The rows are grouped in 2 different ways at once. Each group adds its own fixed numbers to the row, and there is some noise. The rows also spread widely along 6 directions, which tell nothing about the answers.
Some rows, each with its group in each grouping after it:
[  8 -25  21 -13   0   2  35   9  -3  -6   2  13   9  18  23 -24] => (3) Q274
[  8  -5  16  -5 -11  37   7 -33   4   4   4   1   5   3  23 -11] => (4) Q274
[ -8  12  -3   3 -13 -22  16  -2  -6 -18  -1   3 -12  15  27   2] => (2) Q993
[ 14  -8  18  -6   2  29  -7   1  15 -16  27  10   9   8  25 -18] => (3) Q953
[ 24  -4  28  -5 -10  13 -16  -4  37 -12  23  -4  -7  16  24 -15] => (0) Q284
[  6  -1  19   6 -19   5   7 -19  19  -7  20  -2 -15  13  22  -4] => (0) Q118
[-14  -7  -5  16 -14 -16   7  10   2  -6  14  30  -5  18  19  -2] => (1) Q118
[  0 -13   5  -6  -7   2  39  -4  -9  10   7  -2  -3  23  27  -9] => (2) Q284
[  1  24  14  -1  -7 -18   3   2   3 -44 -18  20 -11   3  14  -5] => (4) Q993
[ 19  -8  30   1   2  33  17   8  16 -16  12  14   1  -3  27 -14] => (1) Q953
[ 19   1  37   1 -20   6  19 -23  27 -13  20 -11 -20   8  19 -13] => (0) Q118
[-13  14  -4  -6   5  15 -15  -7  16 -30  -6   3   4  10   4 -12] => (3) Q284
[ -4   4   1  10   2  21 -15  12   8 -24  10  29  -3  -2  29   5] => (1) Q953
[  4   0  19  -4   1  28  20 -21   5 -20   4  -5   2   7  14 -19] => (3) Q953
[ -1   1  23   6 -11   4  22 -24   4 -18   4  -2 -14  16  17  -7] => (0) Q953
[ 19 -12  21   0 -11  20 -16  13  31  -7  23  22   4   5  33 -17] => (1) Q274
[  7   0  21   8 -14   7   5 -16  13 -14  19   1 -19  12  28   2] => (0) Q953
[  2  -8  21  14 -23  -9  26 -18  17  -6  18   3  -3  23   4 -29] => (1) Q118
[ -7 -15   1  -6  -1   7  -9   1   2 -11  10  21  17  21  20 -21] => (3) Q274
[ -8  10   6   6 -10  15 -27 -11  26 -26   0  16   6   8  11 -23] => (1) Q274
[ 12   3  18  -6   6  37   7  -6  -3 -17   0  19   0 -10  29   1] => (4) Q953

New rows, each followed by its group in each grouping:
[  5  14  13   4 -14  -2 -36  -3  38 -30  14   1 -19  13  18  -3] => (0) Q284
[  6  17  21  -3  -8  12 -23 -10  29 -33  -4   5 -13   1  22  -5] => (0) Q274
[  5  16   9  -8   6  16 -30  11  23 -43   5  12   9   3  20 -13] => (3) Q993
[  0   1   4  -6  -3  -9  38   3 -17 -11  -7   3  -9   8  35   4] => (2) Q993
[  4  -8  20   2 -17   3 -11 -19  20 -10  13   4  -1  24  21 -20] => (0) Q274
[ 18  10  26   3 -21  -1  13 -10  22 -15  21   5 -24  -3  21   1] => (4) Q118
[-14  18   9   3  -9  -8 -12 -12   8 -40 -13   7  -4  17  13 -10] => (0) Q993
[ -7 -12   0   7  -1   7  23  18  -6  -5   4  32  -1   2  29   4] => (1) Q118
[  8  15  12   3 -10  30  -2 -14  10 -13  15   8 -22 -14  30  18] => (4) Q953
[ 12  16  18   0 -13  18 -26 -14  44 -21  16 -10 -21   5  20   1] => (0) Q284
[  2  13   4  -3  -5  12  -5  -5  17 -23   8  -4 -11   0  24   4] => (3) Q993
[  4  -1  -1  -3  -9  14 -36  10  27 -12  29  14  -5   3  31   3] => (3) Q274
[ 15   0  20   4  -2  29   3   9  19 -13  17  14  -8  -7  31  -1] => (1) Q953
[ 13  10  39   2 -20 -21  18 -15  28 -34   4  -2 -21  16   5 -25] => (0) Q118
[  4 -15  15  -3 -14   5   2 -11  15  -4  21   4   6  22  17 -26] => (3) Q274
[  4 -11  12  -2  -6  17  22 -10   6  -2  20   2   3  11  20 -14] => (3) Q118
[  0  12  16   7  -6 -16  -8   7  12 -41   5  20 -15  13  20  -4] => (0) Q953
[  5 -20  12  -6  -5 -10  11  11  -2 -12  15  18  19  28  24 -28] => (3) Q993
[ -2   6  16  -2  -6 -11  12  -9   3 -27 -13  12  -1  16   1 -21] => (4) Q284
[ -8  -8   6  -1 -13 -13  31  -9   2  -9   4   0 -14  14  16  -5] => (3) Q274
[ 20  -7  27  -5 -10  32  -2 -21  29   4  21 -14  -8  14  27 -12] => (0) Q284
[ 17  25  19  -8  -3   9 -18   2  24 -40   0   1  -2   2  23 -15] => (2) Q993
[ -2   7  18  -2  -7  37 -19 -38  20 -12  -1  -7   0   9  18 -17] => (0) Q274
[  3  -9  16  -3 -12  37 -10 -38  16   3  11  -6   7  16  26 -19] => (0) Q274
[-12   8  -6   9  -8   2   3  -4   5 -17  18   5 -19   9  18  10] => (3) Q953
[-11   3  -4   3 -13 -10  -5  -7  17 -14  15  -1  -8  24   7 -10] => (3) Q284
[  2  -2  15   8 -17   0   7 -20   0 -13  18  15   1  21  13 -19] => (4) Q953
[  9  10   8  -5  -8 -15  20  13   2 -18   2   7 -17   7  37   7] => (2) Q993
